The rows are grouped in 4 different ways at once. Each group adds its own fixed numbers to the row, and there is some noise. The rows also spread widely along 14 directions, which tell nothing about the answers.
Some rows, each with its group in each grouping after it:
[ 14  22  -1  30 -11   5  13 -11  16   8 -10  -4 -10  12 -20 -24  13  52
  16  -7  37 -14 -12 -52 -10  20 -23  -7   2]
W (1) (5) k795
[ 25  18 -10 -13  12  -8   1 -23   6  11  -3   3  -2  13  14 -17 -21   7
  -5 -32  17   9  -8 -29  -6   9  -1  33  15]
K (2) (1) k816
[  6 -27  12 -39 -30 -30  -5  26  45  35  19  15  15 -39 -13  27 -18 -24
  20 -26   2  18  -6 -11 -16  -1 -26 -15   7]
G (1) (0) k700
[ 16   2  -2 -15  -6 -28  26 -13  19   4  25 -25  27 -19  -4 -10   2 -16
  45 -19   7  -5   5 -20  18   6 -35 -27   2]
G (2) (0) k946
[ -8   9  16 -11  23   3 -30 -25 -22  23   0  20 -20  -8  16  -5  24 -15
 -43   9  39 -15 -17 -22  -1 -23  -3  43   0]
W (0) (4) k153
[ -6  32  14 -36   0   6 -25  26   3  32  20  25  -4 -12  -4  30  15 -14
 -14  29  16  26 -20 -14 -32 -23 -24  31  13]
R (0) (3) k578
[ 22  29  -6 -26 -19  21  19  21  -7  -7  -8  17  11   2   0   9   3  28
   3  22  15  22   6 -15 -20  -7 -46   0  33]
K (0) (4) k153
[ -3 -24  23 -12 -23 -44  -5 -19  26  38  -7 -12 -16 -37 -20  15   1 -14
   2 -12  17 -30 -10  -6  19  18 -12 -11  12]
R (2) (2) k795
[ -1 -34 -34   6   8 -21   3  26  -7 -16  20 -15  56  15  22  -7 -48 -27
  32 -26 -28   1  52  14   1  24   0 -39  14]
V (0) (2) k946
[-14 -35  -9 -31  29 -20 -35 -22  16   4   4 -39  -5   3  20 -21 -17  52
   0 -23  19 -14  14 -19   3  27  -6  16 -26]
L (0) (3) k578
[ -4 -44  25 -15  -7 -14   2  14  25 -27   3   2  31 -13  -7   0   0  33
  37 -23  -5   4  27 -23 -10   7 -30 -51  -8]
V (2) (5) k816
[-15 -26  30  -1  -3 -11  11 -12 -16 -20  -3  33 -10   2 -18 -15  56  29
 -10  28  13   0   3  -3   3 -12 -18 -32  15]
L (2) (1) k700
[  4  28  19  -4  10  -8 -38   6  19  36 -21   2 -17  -6  18  19 -29 -39
 -11 -13  -7 -12 -19  -2  -3   6  24  36  22]
W (1) (3) k795
[ -6  29  -3  17   3 -22   4 -26  -3   8  22   2  24   7   8 -28  -5 -25
  23 -13  32 -20   5 -34  39  17 -23  -2  -8]
W (2) (0) k946
[-17  25 -21  -3  31   3 -21  -8  -2   8  24 -41  11 -21  18   7 -14 -38
   4  13 -33 -35 -31  26   7  -1  29   4   1]
R (2) (2) k153
[ -5  19  35   7   5  40  -2  -8  -2 -37 -22  12  -9  -6   3   2  22  41
  -4  29  -7 -25 -19  -3  -3  -9   6 -20   8]
L (2) (3) k816
[ 12  24   6  -5   7   8  43 -39  -9   3  18  -9  -2 -23   9 -10  31 -39
  -3  19  21 -20 -37  -3  30  -7  -9   6  23]
W (2) (0) k946
[  4  -2 -16  -3 -19  -5  25   1  -1  25  -2  15 -17  -6  -4   2   0 -18
 -35  22  12  22 -21  13  -6  22   1  21  47]
G (2) (2) k700
[ 10  -3 -30  20  16   4  26 -13 -26 -10   8 -16   1  17  10 -27  12  -2
 -18  16  -1  -2  -1  11   4  19  16   5  40]
L (2) (4) k153
[ -9  23   8   4 -24  10  14   8  -4  -1   8  32  18  -5   0   5  -4 -17
   7  21  -7 -13 -14  14  16   1  -2 -22  22]
L (0) (3) k816
[-17  14  11 -38 -11 -20   2   9   6   3  12  48  23  13   8  -7  -2  -4
  17   4 -24   7  -7  21  11 -13  -9 -22   9]
R (1) (1) k816
[  7 -32   4 -19  33 -36   0 -10  15 -10  24   0  39  28  29 -26 -20 -21
  31 -51 -18  16  33  -7  12   3  14 -17   4]
R (1) (5) k795
[  9 -25   8  -1  -8  -2   6  57  31  -6   4 -11  16 -13 -10  24 -10  -3
  30  -6 -34  29  13   4 -40  15  -7 -34  31]
V (1) (4) k946
[  6  -3   6 -13  21  17   8 -17 -10  -5  12  25 -14  16  15 -17  16   6
 -33  11  -4  12 -30  13 -13 -12  25  15  26]
L (2) (3) k946
[-15   3  -4   6  17 -12 -30 -28  -4  17  35  30  21  17  13 -37 -10  -8
   1 -35   8 -32 -17 -15  10 -19  14  -6 -34]
W (0) (3) k153
[ 22 -17  21 -15  -8  10 -13  33  11 -20 -35  24  11   5  11  21 -18  11
   8 -13 -22   5  28   4 -30 -11  -1 -27  35]
W (0) (5) k795
[-21  22  32  33   5   4  -5   8   0 -17 -27   7  -6  11   8  -2   5 -14
   5  15 -16  -7  12   6  17  17  11  -5  26]
V (0) (4) k578
[ 12  10  -5 -14  36  38 -36  28 -25 -31 -28  18   4  26  33   7  -8  16
 -13  15 -52 -11   2  32 -45 -36  36 -10  27]
W (1) (5) k795
[ -5  -9  21   6  -4   2   9  -3  -4 -22  10  31  29  -4   4  -2   6 -14
  25  -6 -29 -32  -5  16  15 -22  15 -61   8]
R (1) (5) k946
[ 10 -25 -23 -10  19 -17   9  -5 -19   4  -1 -16  -4  16  13 -16  12  12
 -17   4  19  18  19 -13  -9  17  -7  17  27]
G (1) (5) k795
[ 24   0  36 -26  14   9  10  -5  24  -4 -26  24 -23  13  16  -3   1  14
  -2 -20 -30  12 -20  14 -21 -21  22   4  33]
V (1) (4) k946
[ -3  34 -23  18  29  28  -9 -11  -1  -4  30  -5  11  10   8 -24  -2   2
   1   1  -7 -15 -36 -11 -18  -7  21   6 -12]
W (2) (2) k816
[ 15  18 -16  -6   7 -19  34 -14   6  -9   2 -18  10  30   6 -29  -4  18
  29  -2 -12   9  10   2  10  21 -10 -14  30]
R (2) (2) k946
[  2  -4  48  -2   2 -49  -4 -29  50  15  25  -4   9 -17 -27 -26  25 -12
  68 -61 -17 -30 -14 -24  13 -30  -8 -50 -29]
W (0) (1) k578
[ 10  31  16 -14  -1 -21  -4  13  20  21  16 -21   4 -23 -22  15  12 -15
  36   0 -14   4 -21 -13 -14  -9 -24  -7  14]
K (2) (3) k816
[ 20 -13  -9  -5 -15  -4  -1  -5  -3 -13 -10   7  16  -4 -11  -8  -6  30
  23 -15 -20 -45   5   9  -7 -15  -3 -55   7]
L (2) (1) k795
[-17 -29  10  28  10  10  23 -17 -10 -31  36  38  21  16   3 -33  22  -6
 -11  -1  11   6  -4  -9  13   5  14 -30   2]
L (2) (1) k946
[-17  -2 -15  17  11 -32  14 -23 -19   6  -7  -6 -16  38  10 -45  10   8
  -9  12 -11 -16  -7  29  26  28  18  -5  26]
W (0) (3) k946
[-16  10 -23  -7   5 -22 -25  25  -4  20  22  26  21  22   7  -8 -27 -16
   0  -5 -26  13  -4  17 -12   3   8   1  12]
K (1) (2) k153

New rows, each followed by its group in each grouping:
[ 36  27   2 -11  17  -8   9 -17 -11 -14 -35  -2  -4  30  21 -14 -12   3
   9 -16 -17   1  24   2   3  -5   4  11  47]
K (2) (2) k578
[-12   6  -3  16  -5   3 -19  17  14  -2 -15  -1   0   0   3   8 -35  11
 -10  -2   1   3   2 -12  -7  42   6   8  13]
K (2) (2) k816
[-22 -39   2 -37  33 -57 -36  13  -1  14   7 -14   8  23  21  -7  -7  -5
   2  -7 -15  21  36  12   0  19   2   6   9]
R (1) (3) k795
[-11 -12  16 -10   6  23   6  -5  25 -20  14  -6  12 -24   3   3   1  22
   8  -1   4  -6 -19 -15  -9   6  -8 -17 -15]
V (2) (2) k816
[-11  11  28  -6   8 -31 -32   9  21  28  21  16  10 -11 -16   4   9 -22
  18 -16  -1   7  -5 -26 -19 -19 -21  -2  -8]
V (2) (2) k153
[ -2 -15  -5 -21 -11  -1   8  32  25   5 -14   5 -10   6  -1   9 -17  35
  -3   8 -22  23 -10  18 -33  23  -2  -7  31]
V (1) (2) k946
[ -4  37 -11  25  -2   5  27 -16  -5   8  27  15   8  21  -4 -32  10  -8
   5   6   8   0 -29  -8   7   9   2   4   9]
V (2) (3) k578
[ -5  -7  -9   6   1   2   3   0  -1  -7  25   9  30  -8   3  -3 -12 -19
  15  -8 -12 -10   0   7   4  -5   2 -30   3]
K (0) (2) k700
[  5 -12  11  13 -23  -3  17  -1  18   8 -14  -7 -13 -16 -10   1   4  15
   3  -4  22 -15  -6 -20   3  30 -10 -12  20]
W (1) (3) k578
[  8   9   4  12 -19  30  19  30  -7 -23 -15  35  15  13  14  13 -21   8
 -12  16  17  26  14 -14  -5  29 -11  -4  40]
K (1) (3) k946
[-44 -12  -9 -22  23  -3  -6  28   7  -5  36  20   8  31  12 -22  15  20
 -22  29  18  70   0 -13 -22  28 -17  26  -1]
W (0) (1) k816
[ 27  67   4  15   2  45  -9  -4  -3 -16 -10   2  16 -20   6  17 -14 -11
  27   4 -26 -54 -28  -2  -5 -34  12 -24  11]
L (2) (1) k946
[  5  26 -20  -6  15 -18  16  -2   1  28  13  -4 -16  32   3 -23   9   7
 -10  10  -3  26 -24   2 -16  14   9  31  35]
R (1) (3) k153
[ -1   2  34   9  11  28 -13 -25  -5  -2 -15   7 -29 -24   3   7  27  -4
 -23  12  -3 -51 -44   9  -3 -29  28 -10   6]
W (0) (3) k795
[-17  27  39  -9  14   7 -47  25  20  10   9  27  -2 -18  -9  23   7 -16
  -3   4 -26  10 -37  -4 -30 -29   9   5   0]
K (2) (5) k153
[-31  11  -6   4  10   7 -17  -9 -34 -24  -4  55  12  41  20 -38   4  19
 -21  23 -18 -22  -3  31  12 -13  17 -21   1]
W (2) (2) k153
[ 11  -6  -8   8   8  16  25 -34  -4 -19  -2  -7  -3   3  10 -22   2  19
 -11  -8  13 -15 -18  -8  10  16  12  -4  13]
K (2) (1) k795
[-18  21 -12  18 -20 -21 -10   0 -11  23   8  21  24  -4   8  -7 -27 -42
  12  -2 -11 -48 -11  17  35  13  10 -21   6]
W (1) (3) k816
[-22 -13  10   7  16 -24   2  -5 -15  13  18  30   5  12  11 -13  10 -43
 -14   2  -9   5  -4  16  13  -1  17  -1  20]
V (1) (2) k946
[ -2   7   1  -6  32  21 -24 -21 -12  -7  23  34  19  18  33 -19 -20 -19
 -14 -25 -14 -15 -19   5  -6 -25  36  12 -13]
V (2) (3) k578
[-13  29   8 -17  19  -6 -12   6  19  -6  13 -10  14   8   4 -16   7  20
  42   4 -25  -8 -11   0   0  -9 -16 -23 -12]
W (1) (2) k946
[ -8 -11  12 -14  -6  35  12  37 -11  -4  21  38   7 -16   5  34  19 -16
 -35  46  21  38 -13  -5 -30   0 -11   4  33]
R (1) (3) k946
[ 10  15 -17   3 -12  -2  12  -5   1  10  -7  23   2  22   7 -20 -17   4
  -2 -10  -3 -10 -12   8  -2   5   8  -6  22]
W (0) (1) k795
[  0  14  -6  41  20 -30  -2  -5   1  42  35 -24  -7  -1 -16 -16  24 -54
   9 -11   5  -4 -22 -19  -8   7  18  14  17]
W (1) (3) k578
[  9  24   7  14 -17 -29   0 -12  25  52  26  -3 -21 -23 -54  -9  39   6
  21  -7  12 -20 -52 -32 -29 -19 -19 -12  -3]
W (2) (2) k816
[-25 -35 -11   7  -8   3 -15  21  -3   8   6  27   0   2   5   1 -14   1
 -35  13   8   6  -6  11 -15  26  15  -1  12]
W (0) (3) k700
[-15  21  -2   2   3   3 -21  19  -5  12 -12  17  -4  -3  12  17 -20 -21
 -21  18  -4   7 -11   6  -3  18  11  23  25]
K (1) (1) k700
[  7  16 -13   3  -9  -4  62   9   3 -23  31  -3  23  16 -14 -29  28   1
  34  19 -32  24 -15  24   6   7 -15 -42  38]
K (2) (4) k153
[-20  -1  33   0   4 -29   8 -11  21 -14  -8  19   5  24   7 -31   7   8
  14 -10  15  20  16 -21  30  30 -20  -6   6]
W (2) (1) k946
[ -4  30  10 -17  11   6   3   5  15  -7  -2   0  16   7  28   6 -26 -13
   2   7  11  26   5 -15  15  30 -11  28  22]
R (2) (5) k946
[ -5   8  36  -6 -15   5  -1   1  28  -1   7  13   5 -36 -16  19  13  -7
  18  -2  -8 -20 -30  -9  -3 -14  -6 -31   2]
R (2) (1) k153
[ -9 -16   7 -13  23  -1  -7  -9  13 -37 -16   0  12  31  37 -29 -25  32
  12 -21 -13   0  26  -1  13  22  11 -12  -2]
W (0) (0) k816
[-17 -46  17 -14  -4 -32  -1 -14   1   8  -5   1  -9 -18   5  -1   6 -16
 -12  -6  -7 -18  -1  22  20  10  12 -17  14]
G (0) (3) k816
[-12  29  27  17  -3  -5 -13  20  12  17  -2  13 -14 -14 -23  12  27 -21
   3  25 -16   1 -32   1 -18  -9   2  -4  25]
W (2) (5) k700
[-17   3  10  12  22  -6 -42 -10 -11   7   9  11  -4  -2  -1 -11  12  -5
 -12   1  -9 -30 -14   0  -3 -17  19  -3  -8]
L (2) (4) k153
[ -6 -14  23   2 -19  12  15   3  -7 -19 -27  22  -1 -23   8  15   6 -15
 -24  21   1  -9  -2  14  17  11   3 -16  38]
G (2) (5) k153
[ -2   6  -2 -17  15  26   2  23 -24 -34  -1  30  20  18  31   3  -2 -11
 -18  30  -6  31  19  10 -10  -2  -5   1  30]
G (2) (0) k946
[-30  -1  31  17 -26  -2 -22  31  32  -1  10  43  16  -8 -20  10  -7   2
  19   0 -13  -9  -9  -5   0   7  -1 -48  -8]
L (1) (0) k795
[ 17 -81   2  -8  27 -20   2 -23  11 -14  28   6  14   5  -3 -32   6  17
  13 -57 -27  -9   5   3 -34 -27  28 -48 -10]
V (2) (2) k700
[-25  15 -19   2  32 -15   6  -9  16  24  68 -14  29   7  20 -23 -18 -72
   7 -11 -25  15 -42  23  17  17  33  18  -5]
V (2) (3) k795
[  6  18  27  -2   5  20  25   5   5  -7   1  23 -20   5 -15  -4  49  19
  -2  24  -8  16 -36  -4 -33 -25  -2  -8  26]
V (1) (1) k795
[ 24 -21  -9   9   1 -34  25 -32   6   6 -11 -36   7  -7  14 -16 -17 -21
  19 -41  15 -22  31 -19  32  28  -1  -4  26]
G (1) (2) k578
[ 17  32  -6  33 -34  15   7  24  17  -8 -31   1  -3  -3 -26   5 -11  39
  19   3  -3 -12  -4 -22 -25  20 -16 -29  25]
G (2) (1) k153
[  3   9  -4 -16  -9 -11  19 -27   7   1 -40  -5 -19  14  23 -15 -26  30
 -14  -4  23  -7   8  -2  35  46  -8  27  32]
K (1) (2) k578
[-19 -12 -31 -19  10 -11  -2  18 -49 -16 -11   7  20  27  23  -8   1  28
 -14  37  16  11  45   0  -2  23 -34   4  21]
V (1) (1) k816
[ 13  44 -28  42  -4  12   6   3 -18  14  11  36  19  34  10 -17 -32 -40
  -5 -14  -4  -2  -1  -5  -9   0  24  13  28]
V (0) (2) k578
[-13  11  -5  13  19  -2 -26  11   8  15   9  14   7  13  28  -3 -35 -43
 -16 -14  -6  15  -4  -2   5  22  29  29  10]
G (1) (4) k946
[ -8 -32 -40 -34  38 -30   3 -20  -4  23  47 -15   4  16  13 -33   7   2
  -7  -9 -22   7 -29  27 -14  -4  28   7   1]
R (1) (5) k700
[ 12  20   8 -10  33  23   8 -33 -23 -21  -2  21  -1  28  21 -30  22  32
 -13   4  12  -2 -14 -16  -8 -24  -2  14   5]
V (2) (5) k946
[  6  64  20  -2   3  35  26  15   0 -36 -25  26  12  26  26   4  -6 -11
  19  32 -45   4  -4  32  11  -8  14 -18  48]
R (1) (2) k795
[ 21 -25   4   6  -1  -1  20 -17  24 -18   5  10   8  15  -3 -31  -2  23
  25 -45 -22  -9  -4  -3 -11 -10  18 -46   3]
G (0) (1) k795
[ 10   0 -23  33  40  16 -41   5   3 -17  -8 -14  18  36  27 -23 -46  20
  13 -44 -27 -21  19 -13 -27  11  43  -4 -12]
V (1) (4) k795
[ -5  12  26 -13  11 -12 -32 -21  18   8 -16  18  -3   8  14 -14 -14   5
   8 -28 -12 -33 -12   0  12 -16  13  -4  -9]
W (0) (5) k795
[  1  14   4 -12   6  20  17 -36 -47 -18  -8  33  -3   5  10 -20  41  31
 -23  29  20 -35 -21  -1  17 -32 -12  -9  11]
K (1) (5) k153
[ -6 -13  43  10  23   0 -12 -13   1 -21 -22  -5 -12 -15  10   3  25  -8
   4  -1 -14 -32   2  -3   8 -14  18 -21  11]
W (1) (2) k816
[  0 -16  26  37   1  -9   0  -4 -20  -1 -13 -14  -1 -27   2  24  12 -52
 -12   6  21 -21  21 -15  23  17   2  -6  34]
K (0) (3) k795
[ -1  16  10   4   1   3 -23   5  11  13   4   9  -2 -10 -10  10  -1   3
  10  -5  -8 -21 -21 -12 -23 -16   4 -14  -2]
R (0) (1) k946
[ 27 -49  -2 -32  -3 -21  28  15  21  -7 -17 -43  -1 -22   3  15   2  14
   2  -8   9  35  29 -12 -19  31 -29   1  49]
G (2) (5) k153
